The same things were measured in two ways. Each way mixes the same 8 hidden numbers, adds some noise and spreads widely along 5 directions of its own, which tell nothing about the thing.
Some things both ways: the first way, then the second way.
[-13.8 -17.3   9.2 -27.3  31.5  37.2  17.8  21.5   6.1  24.8  28.6   0.1
  35.3  19.9]
[-28.3  -7.4 -21.7  40.4  18.1 -30.8   1.2  25.1 -23.9 -23.5 -18.6  18.8
  -6.7 -26.9  -6.4]

[ -4.2  39.7   1.5  -8.0 -18.9 -48.1   6.5  -4.3 -24.3 -11.6  -6.1 -35.3
 -45.1  -6.8]
[ -3.4  10.0  35.8  -2.4  13.2  20.6 -14.4 -39.0  36.7  17.1   5.2  -9.8
   6.7 -27.1  19.8]

[-31.0   0.1 -27.6  39.4 -10.0  -0.4 -47.7 -10.6 -41.4  13.7 -31.5   7.4
 -27.3   2.4]
[  4.8  23.3  18.6  18.9   3.8  18.1   6.6  15.6 -17.6  -1.7 -10.4   6.9
  36.2 -15.7 -11.9]

[  6.4   7.4  -9.7 -18.4  11.1  -4.8  17.7  -9.2  15.8  -3.2  -4.3 -18.7
   8.6  -1.4]
[ 19.9  -3.5  30.3 -16.1  10.3  24.1 -27.9 -20.7  -6.2  10.0   9.0  12.3
  -9.8   4.4  -1.8]

[  3.5   6.5   5.2  -1.2  -4.3 -32.6 -12.6  -7.6 -10.9 -16.3  -3.0 -14.6
 -20.2 -11.2]
[ 14.0  13.2 -42.5   5.5  -3.7 -19.0 -14.7   6.1   3.5   7.6 -14.0  -9.9
 -16.9  -7.6   4.2]

[ 1.3  0.6 10.9 -5.1  6.0  2.8  2.0 14.4 -1.1 -6.6  9.3 -2.5  6.1  8.6]
[-32.1  11.2  -7.7   6.1 -11.4 -23.0  22.0   6.5  10.4  -3.2   3.0  -6.7
   9.9  -4.5  29.9]

[  8.9  12.8  -9.5  33.4 -20.0   2.2  -2.1  -6.2   2.6  10.7 -33.8  14.8
 -13.1  -4.8]
[  3.0  12.7   3.6  13.0 -16.3   2.5  29.9  -3.6  26.6   7.9   1.9 -32.9
   8.1  -9.6 -10.6]

[-33.0 -21.6 -31.6  25.3  22.5  42.6 -44.3  17.1  25.2   3.4  32.8 -24.1
   3.5 -10.1]
[ 24.1  -3.2   0.9   3.7   9.7  25.8 -29.6  -2.4 -15.8  19.1   1.1 -22.0
 -14.0  26.4 -40.2]

[-24.2 -13.2  16.8  -6.3  -2.7  -2.7  -2.0  19.2 -26.8 -25.0  -1.7 -12.6
  -3.1 -11.4]
[-20.2  12.5 -31.5   8.5   6.1 -27.1 -11.4 -16.4  -1.0 -36.4  -6.8   5.0
  32.4  11.2  52.7]

[ 13.0   8.4 -11.1  32.1 -24.4 -15.2 -20.7 -27.4 -20.3  -3.5 -19.3  30.3
 -30.1 -25.7]
[ 22.0  -2.8 -27.2 -13.9 -23.3 -24.3  12.5   2.1  -7.1   8.0   8.5 -24.7
  -4.7  14.3  15.2]

[-2.0 -3.6  3.4  8.4  6.0 34.1  8.4 30.6 16.9 -3.9 38.2  8.8 46.1  7.2]
[ -9.7  15.4 -17.7  42.6  11.9   5.4  29.0  24.9   5.6  -8.8 -37.4  26.6
   1.6 -27.7 -34.3]

[  0.4  -2.8   8.2 -17.0 -12.2   7.1  20.7  -8.4 -18.7   5.9 -14.3 -10.3
  -6.8  -3.7]
[ -2.2  15.4  17.9  -4.6  -8.8  13.6  17.2 -10.6   1.9   0.2  -5.8  14.3
  19.7   7.0  -2.5]

[-17.8  20.5   3.4   9.2 -16.4 -29.4 -14.9   8.0 -33.1   3.2   5.6 -13.8
 -16.6  24.6]
[  5.8 -16.4  -4.3  -1.7  14.2 -26.1 -18.1   7.3 -39.4   3.3   1.1  12.8
 -11.9  -6.5   7.7]

[  0.2 -12.6 -10.9 -17.2  11.5   3.6  17.2   6.9  30.5  -3.2  13.2  10.7
  11.6  11.7]
[-18.6  25.0  33.6  -6.6  11.7  12.8   7.6  -7.4  45.1  31.2   5.5 -12.4
   7.8 -26.1  -1.8]

[ -5.1  -7.3   2.5   0.9  -1.2   7.7   3.1  15.2 -12.5  -5.6  -2.5  12.6
  -4.4 -11.9]
[-11.2 -20.2 -12.2 -11.6  -0.1 -40.8  19.2  16.1 -23.4  -2.8  -2.2  -2.0
   1.2  17.1 -22.2]

[ 19.0  27.0   8.9  24.9 -20.9 -11.7   5.8   6.8   1.5  -5.7 -31.2  12.5
  -9.9  17.7]
[  7.0   9.7  11.2   0.7  -1.4  31.7  -3.7   4.9 -17.9  -4.3  -0.3  19.3
  21.9  10.0   8.1]

[-21.9  -3.9  22.8 -29.8  -2.8 -17.0  18.8  -7.3 -34.0   4.3 -33.3 -19.8
  -5.1  17.1]
[ -2.1  30.2  20.9  20.8  19.0  36.5  -0.5   0.3  46.2  -0.5 -23.2  13.2
  24.0 -43.0 -24.0]

[ -7.9  26.2  19.3  18.0  -9.4 -27.4   3.6   3.0  -7.0  13.8 -38.9  11.8
  -6.6  29.5]
[-25.6 -20.2  29.3  -6.5  20.2   7.2 -16.2 -11.0  25.2  -3.6  26.3  -7.7
   2.7  -5.8  23.2]

[ -4.1   4.2  19.4  -3.1  -7.3   3.4  20.5  26.8   6.3 -14.3  -0.1 -27.5
  14.4  20.7]
[-22.0  -3.5  -0.5  -8.2  -9.3 -21.1  24.6   1.9   9.3  -8.3  -2.1   6.2
   5.8  12.7  -1.0]

[ -8.7   0.8  -6.3  23.6  -1.9  -1.5 -33.2 -13.6  -7.6   8.4  -7.2  -0.1
 -20.4  -0.3]
[ 36.2 -25.5 -29.9 -14.3 -11.2 -24.1 -17.1   5.8 -17.6  16.7  19.0 -39.7
 -35.7  20.0  -3.2]

[ -3.7  -8.2 -29.7  29.9   6.6  23.8 -16.6 -11.1  38.4  20.9  -2.2  28.7
 -15.8  12.6]
[ 17.7   6.8  -0.5   0.2   2.0  13.2 -28.3  19.9 -32.0  -6.8  -5.4  11.0
  17.0  -8.7   3.0]

[  1.9  15.9 -22.7  31.7  -5.7  -0.5  -5.4  17.5  35.1  -2.5  -1.4  -6.7
 -11.6   8.7]
[ 19.3  -5.3 -28.1  10.8  -2.8 -31.0 -27.0   8.4 -41.5 -17.8 -13.1   6.1
  -0.3  -7.2   6.5]

Other things, the second way, with their names:
j405: [-30.1   7.5  10.8  29.6   8.2  17.7   6.5  33.7   0.5  -4.3  -9.6  24.5
  -3.6 -31.4  -5.0]
j83: [  2.1   2.5 -12.7  -6.0 -13.8 -25.2  29.4  14.7  13.1  -5.5  -4.8 -19.1
  19.5  -8.5   0.4]
j222: [ 40.4   5.7 -31.3  11.3  -6.5  -9.7 -16.5   7.9 -20.4 -15.0 -15.4  -1.3
  10.8 -22.3   9.4]
j232: [  5.3 -11.1  -6.5   3.5  21.1  21.6 -42.1   3.4 -23.1 -13.9  -6.8  19.7
  -2.6  10.2  -1.3]
j880: [-40.2  -6.9  24.4  -3.3  16.9  18.3  11.2  26.9 -13.1   9.8  -1.2  10.1
   5.6  31.0 -55.1]
j780: [ 10.2  16.0  -0.1  -1.6 -16.4  15.6  13.9  -1.0  43.6  21.1 -10.5 -12.5
 -16.9 -19.8 -24.4]
j690: [  1.6 -17.2   1.4  -1.3  13.2   6.4 -14.4   2.7 -17.7  -9.4 -15.2  33.5
  -8.3   3.0 -22.2]
j753: [ 11.1   7.6 -22.6  22.4  -3.7 -13.9   4.0   8.0   2.7  -4.9  -2.6 -24.4
   0.8 -18.1   5.7]
j712: [ -3.9  13.9 -41.5  26.5   6.2  15.7 -18.4  24.6 -14.3 -10.9 -27.2  19.4
  -7.1   6.2 -14.3]
j805: [-16.0 -12.3   6.2  -9.4  -3.9 -40.6  53.1   1.9   6.6  -4.8  -4.8   3.6
  12.0  -2.1 -15.0]
j563: [  9.1   2.4 -11.0  12.3  -7.2  -3.4  13.5  16.7  22.5   8.6  -9.3 -20.7
  -7.0 -30.5 -23.2]
j632: [ 20.6 -15.1 -28.9  -2.6 -13.9 -10.1 -24.6  13.0 -43.0 -10.2  -1.8   0.3
 -19.1  18.9   1.5]
j446: [  9.6 -12.8 -28.9  -5.3  -5.0 -42.1   3.4  28.2 -39.9  -0.7  -9.9   0.0
  -8.4   3.6 -14.6]
j934: [-16.8  -9.4 -15.2  -6.3 -11.1 -21.5   0.0  -0.8   5.6   7.1  10.9 -18.1
 -18.1  11.0  19.4]
j315: [ 18.9  -3.7 -48.4  29.1   9.0 -16.0 -26.6  12.9  -4.0 -19.8 -14.4 -12.2
 -14.8 -18.5   0.6]
j679: [ -6.0   9.8 -19.4  10.4   4.0  12.6 -17.8  17.4  -2.7 -13.5 -23.9  30.5
   2.9 -18.0   8.6]
j925: [ -3.0  21.9  -5.5   9.2   3.4   8.2   0.3   7.1 -15.0   1.9 -16.3  26.0
  11.7  -6.4  12.2]
j244: [ 37.4   6.3 -26.8   7.0   6.8 -22.4 -18.6  -8.0 -31.5   8.9  -3.6  -8.7
 -10.9  -3.2   8.3]
j558: [-26.9  21.3   3.3  36.4  12.5  19.8  10.3  36.7  -1.6  -1.9 -38.5  30.2
   3.2 -25.0 -57.7]
j637: [  8.9  -3.3   2.6  18.0  13.3  -6.1  17.7  -0.2   3.9  -2.1 -23.4   8.5
  -2.6 -15.0 -46.2]
j309: [-10.1   7.3  -6.8  17.9   0.7 -37.4   5.2   6.0  -3.5 -10.3  -2.9 -16.4
  22.3 -31.4  17.8]
j32: [-17.4 -11.2   0.7  -9.1 -13.7 -16.3  17.7  31.7  -0.5 -10.1  -7.5   0.9
  20.5 -13.5 -12.0]
j730: [ 28.0  -1.4  18.4 -31.6 -13.3  10.7  31.8  29.0  13.4  25.7   3.6 -12.9
   5.4  -2.1 -41.9]
j961: [ 16.4  -7.7 -13.6  17.8  22.1   2.7 -16.8   3.2 -15.9 -20.1 -22.4  18.5
   9.6  -1.9 -19.6]
j672: [-13.4  -6.5  19.9 -14.1  -0.1 -14.2  14.1  11.1  -7.8   2.8   1.0  12.2
   5.9  -6.1  -5.7]
j241: [ 13.6 -26.5 -38.0 -14.9  -7.1 -23.0 -20.1 -16.0  11.1  -7.6  16.3 -20.2
 -34.5  17.5  29.0]
j564: [ -1.1 -10.1  24.9  -9.0   4.2   3.4  19.2   2.8   7.6  18.2  13.6 -12.6
  -8.8   1.2 -21.4]
j260: [  7.5  -8.5  -8.2  -0.8   2.7   9.4  -3.5  11.7   0.3 -17.2 -18.9  26.4
   1.5  -1.7 -24.7]
j141: [-41.2  22.0   0.7  13.5   1.5 -27.1  33.8  -8.7  31.5  -0.4  -1.6 -18.2
  33.6 -18.7  27.2]
j177: [-27.5  -8.3 -14.6  -8.5  -5.8 -18.6   4.3  -9.7  16.0   4.5   2.5 -13.2
 -20.4  21.3  -1.9]
j621: [ -4.3 -26.5  12.6  -3.2   3.5 -17.0   9.7 -16.7  25.7   8.7  14.9 -14.1
 -31.4 -12.4   1.0]
j207: [ -3.5 -11.9  17.7 -15.0   9.3  15.5 -11.3 -12.2   0.1  11.6  16.9  -7.8
 -11.3  31.2 -10.1]
j701: [ 16.1   3.8  14.5   7.7  23.1  32.9 -23.0 -22.7 -12.0   1.5   6.3  25.9
  -7.9  14.2  13.3]
j717: [ -8.8 -11.5 -12.0 -10.2   0.9 -12.8   9.5   2.0   5.9 -10.9  -7.0  17.8
 -10.4  15.6 -11.0]
j434: [ 11.9 -15.8   0.1 -12.5   4.8 -15.7   4.1  14.5 -15.8  -0.9  -3.5   9.2
  -2.9   0.8 -16.8]
j828: [-32.5   7.0  31.9  -0.2  -6.0  -3.2  22.1  -2.7  20.6  -1.7  13.7  -9.6
  30.2 -20.2  31.7]
j81: [-36.7   6.6  34.1 -11.1   9.0  27.4 -12.4  -6.2  13.8  -3.9  11.2  -1.0
  37.8  11.0  18.4]
j995: [  9.7   4.7   9.8  -4.7  11.8  20.2  -2.5 -19.3  16.5  14.5   2.4  -5.1
  -2.6   9.1  -8.2]
j705: [  7.1  19.7  -7.3 -15.9  -2.3  25.5 -27.4  -7.7 -16.9   5.2   1.9  16.1
   3.6  30.9  24.1]
j487: [  9.8 -22.9 -11.0   2.4  -6.7 -20.1  35.2   0.1  20.7 -17.2  -4.6  -8.5
  -0.1  -0.8 -19.4]
j750: [ 16.2   4.4 -13.1  10.5  -2.8  -4.9  -6.3   7.6   7.0  24.2  -5.3 -28.4
 -20.5 -16.7 -21.8]
j34: [-22.4 -18.3 -23.4  17.8  -8.6 -26.9  32.4  42.7 -27.7 -16.0 -15.1  20.5
 -10.1  -1.1 -21.2]
j187: [-16.9  -7.9  -7.5  31.1   4.0  -5.3   0.0  10.7  21.4  16.5   9.6 -38.9
 -29.0 -21.9  -7.7]
j517: [ 23.3   3.8 -26.8  14.3  -7.3 -12.3   4.2  17.7 -18.6 -11.1 -16.8   0.2
   9.2 -10.2 -13.8]
j378: [-36.5  -6.9   0.4  16.0   5.3  19.1   6.1  19.7   4.1 -26.4 -19.0  49.8
  -3.5  -8.5  -3.1]
j148: [-11.0  23.7 -17.2  10.8 -11.9 -27.8  23.0  22.2  -1.5 -12.0  -8.5  -5.9
  35.0 -18.2  22.7]
j839: [ 10.1 -18.4   4.1  15.9   3.1 -15.7  28.7  14.5  -5.6   8.4   1.2  -5.5
 -23.4 -13.3 -28.6]
j20: [  3.7  -7.5   6.0   2.1  -3.1   5.1  26.6 -14.2   3.4  -1.8 -11.6  23.2
 -15.7  14.6 -22.5]
j518: [ 14.1  15.0 -14.4  29.0  10.4  28.4 -24.7   5.9 -25.1 -18.5 -13.7   8.1
  15.2  14.0 -12.4]
j216: [-10.5  -3.2  15.2 -20.1   1.9   7.7   4.4 -10.4   9.7  -7.9  17.7 -15.5
  30.7  31.8   8.6]
j145: [-10.2   8.8 -15.0  15.5  -7.8  -5.0  11.6   4.6  -0.8 -25.7 -23.7  26.4
  12.8  -6.4   5.0]
j832: [ -1.3 -17.4  12.5 -10.2   7.1 -13.6  17.1  10.1  24.1  24.7   6.7 -21.4
 -27.1 -14.8 -40.0]
j548: [ -7.8   3.5  27.9 -14.9  14.5   4.8 -26.4 -30.5  20.2 -11.8  15.6  -2.8
  36.0  -6.0  43.2]
j267: [ 21.1 -18.0  -8.6  11.7  23.6 -25.7  -5.1 -18.5 -10.8   3.3 -11.5   5.0
 -16.9 -19.9 -12.9]
j601: [ 30.6  13.1 -51.0  18.8  -9.1 -19.2 -12.2   8.6 -10.4  -7.8 -10.3 -26.5
   1.7  -2.1   4.4]
j134: [-10.8  10.2  26.1  -9.1   4.5  24.4  -9.7  -7.8  20.5  13.9   8.8   7.2
  -2.1  -9.3  21.0]
j236: [ 36.3  -4.0  11.5 -10.9  15.4  -4.0 -10.9   1.1 -36.6  11.9  -6.8  22.3
  -8.3   4.2 -23.9]
j678: [  1.8  13.3 -26.1  -3.5 -14.6 -14.4   5.1  13.4  27.0   8.8   6.5 -37.9
  -1.8  -6.9  14.9]
j380: [-39.1  -0.3  50.2 -29.8   1.8  22.0  27.8  -7.1  22.8   6.3  19.4   2.7
  31.2  35.2  -9.5]
j781: [ -2.4  -6.7  -5.1   2.1  -4.8   3.1  12.3  34.1 -27.0  -7.7  -8.6  16.9
   6.6   4.8 -19.9]
j681: [-40.3   1.1  34.3  -2.4  19.9  30.6  -4.8  -8.2  33.1 -17.6  -9.7  39.5
  15.8  -4.8  -2.2]
j623: [-40.9  -9.3  31.7 -26.2  -7.7  -3.2  26.4  10.5  11.4  10.5  22.4   2.1
  -0.6  17.5   6.6]
j852: [ -8.9  -1.8   9.4 -16.5  -1.9 -15.1  26.9   5.8  38.2   2.9  -0.4 -13.1
   4.0  -6.0 -20.9]
j695: [  2.5   6.8  -4.6  17.2   8.4  12.8  -6.3   0.4 -10.6 -32.7 -27.8  54.5
  15.6 -17.8  11.3]
j273: [-32.0 -16.3  18.6 -17.7  -3.6 -11.5  42.7  30.3   2.2  -1.6  -0.7  27.7
  -6.8   2.9 -18.8]
j620: [ 12.7 -23.2 -21.2 -20.8   2.8 -34.6 -23.9   2.5 -37.2 -10.4   9.6  -4.2
  -0.9  16.5  21.7]
j321: [  6.4  -5.7 -13.8  13.6  -1.5 -34.5   8.6   7.0 -19.7   7.9   9.1 -28.7
  -8.7  -2.7  -1.3]
j376: [-40.8  24.5  15.0  14.0   1.8 -16.6  27.3  10.6  37.2 -16.3  -9.2  13.4
  31.3 -47.6  22.8]
j567: [ -5.8   2.4  45.5  -5.9  15.0  47.9 -14.9 -21.2  16.1  35.6  18.5   4.7
 -26.6   9.3 -12.6]
j374: [ -1.3   9.3   0.3  -0.9  18.6  39.1 -41.5  -9.6  15.5  14.8  16.9 -20.3
  -9.8  21.3  10.3]
j555: [ 30.7   1.5  -2.4  -2.4  13.3   1.3 -15.3 -14.8   2.4  -4.3 -17.8  17.2
   7.4 -21.4  -5.7]

Some of these things the first way, each followed by its name:
[ -2.4   9.6  14.7  23.0  -6.1   8.1  -8.1   4.0 -16.0  19.1  -4.2   7.0
   7.7  22.9]
j34
[ 15.1  11.3  15.0 -40.0  16.1  -7.6  30.1 -10.4 -11.5 -20.7   6.3 -11.5
  20.8 -27.4]
j695
[ -6.0  -4.9 -18.1  17.3   5.9  14.2  -2.5   7.8  33.1   4.5  19.5  19.2
  22.9   3.2]
j832
[ 15.6  14.7  26.7  -3.2  -7.6 -14.3  24.9  -6.2  -0.2  -8.7 -26.9  -6.6
  -1.8  -4.5]
j260
[ -3.1  14.9  23.9 -11.6   1.7 -20.5  -0.1   5.8 -30.8 -12.5 -23.0 -29.5
  -4.7  -1.7]
j207
[ -9.5  -1.2  -5.0   7.4   9.7   8.5 -10.4   7.8 -14.3 -19.2 -11.5   3.0
   7.0 -26.2]
j380
[ 15.2  42.9  16.8  -1.4  -7.8 -32.4  18.5   5.7  -4.1 -13.7  -8.2 -20.0
   7.4   2.0]
j621
[ 17.6  11.5  14.3 -12.5  -0.4  -0.4  25.4  -1.1   0.5 -11.2  -7.4  -8.6
   7.0 -15.2]
j145
[  5.3 -17.9  -5.1 -17.9  21.5  26.8   9.3 -13.3  -6.3  13.0  12.6  32.9
  16.0 -21.7]
j564
[ 20.7  28.3  15.7  -7.7  24.7 -23.0  -2.7  -4.6 -17.6   0.6 -25.6  -0.8
  10.2  10.1]
j405
[  4.8  -4.9 -17.5  24.9   2.9  30.8   3.2  35.2  35.3   8.0  17.1  25.7
  14.0  20.3]
j321
[ 11.5  45.1  24.6  20.2   0.4 -29.4  -6.6   6.4  -3.5 -19.8  -9.9 -23.6
  12.3   2.0]
j378
[  4.6  14.0  16.6  12.0  10.7   1.0  -4.2  -0.7   0.0  30.9 -15.4   5.6
  -5.7  30.3]
j187
[-11.0  -5.6  13.6   0.4 -10.6  -3.9  -4.5 -11.4 -15.9  -1.7   2.6 -10.3
  20.1  -6.3]
j717
[13.2  6.5 -8.5 10.7  0.1  7.6 11.3 -7.1 41.5 10.9 14.7 16.6 12.9 19.3]
j134
[  1.7   1.7  12.2   6.6 -16.6 -15.6  18.1  -4.2   2.8  -2.5 -39.8  18.3
  -6.0   4.7]
j852
[  0.4  -2.9 -22.6   1.8  17.4  13.0 -15.7  15.9   7.9 -24.8  47.5   1.2
  15.1 -21.7]
j925
[-30.6  -7.1   4.8  32.6  -4.5   2.4 -38.3  11.2 -35.1  18.3 -21.5  -3.0
  -2.2  21.9]
j880
[  2.4 -13.6  39.8 -42.1  15.8   7.8  28.6 -19.4  -4.6   6.3   9.2 -10.0
   6.5  -8.7]
j241
[-12.8  -6.3 -12.2 -13.5  36.9   9.0 -25.2   2.5 -16.0  -6.5   8.8 -32.2
  14.4 -23.4]
j558
[-12.5  -6.5  38.1 -49.3  14.2   8.5  40.6  -4.0   3.5  11.5   1.2 -31.4
  20.4  19.9]
j681
[ 16.6 -22.0  18.9 -31.4  24.3   7.9  17.2 -14.5   3.7  -2.3 -18.4  21.6
  -6.9  -9.5]
j678
[-13.9  -2.3  23.1 -36.2  -1.2  -2.1  31.2  15.8 -41.9  -6.9  -6.2 -20.9
  10.6 -12.4]
j637
[ -5.0   3.9  -2.5  -3.1  27.7  12.6 -15.1  10.9   8.1 -13.4  27.5  -4.8
  23.5   1.0]
j623
[  6.3  18.0  -8.6  39.3 -22.0 -16.1 -17.3  -1.1 -14.0  -8.7 -32.0  16.1
 -23.8 -14.1]
j517
[-33.4  -5.2  17.3  14.0 -16.6   9.9  -4.2 -11.4 -41.8   7.4 -10.9  -0.7
   8.7  -6.1]
j487
[-13.5  20.1   6.9   8.6  -1.9 -25.6 -23.1  17.3 -18.6 -12.3  -5.7 -41.4
 -23.2  16.2]
j750
[ 11.1 -16.5  -0.9   5.3   0.4  25.4  18.2  -1.2  16.7   0.9 -12.7  45.5
  -3.4 -10.6]
j83
[ 10.0 -12.5 -20.9 -13.6  19.6   9.9  -4.0 -44.4  11.0  -2.2  10.4  -2.0
   7.7 -42.9]
j780
[  0.2  16.8  13.8  13.9   5.3   6.5  -9.4  24.0  -3.8 -10.8   1.0  -2.9
   0.2  18.7]
j781
[ -6.4   6.2 -11.1   4.0   6.9  11.7   0.8  12.8  14.8  -5.0  22.7  -3.2
   6.9   9.5]
j672
[  6.4   4.9   3.1  31.6   3.6  -5.8 -29.6   6.5   4.2 -13.5   2.5  -5.0
   5.8 -10.3]
j712
[-12.9 -40.1 -11.0  -0.8   4.5  37.9  -1.4 -12.7  -1.1  27.8  -3.4  50.7
  -2.5  11.4]
j148
[-14.1  -3.2 -24.3  32.5 -11.6  11.6  -2.1  16.3  20.4  16.4 -12.9  26.0
 -11.1  22.9]
j309
[-18.1  13.5   3.6  27.9 -13.7 -10.9 -18.2  26.8   5.8 -10.3   2.4  -9.5
 -22.8  23.2]
j620
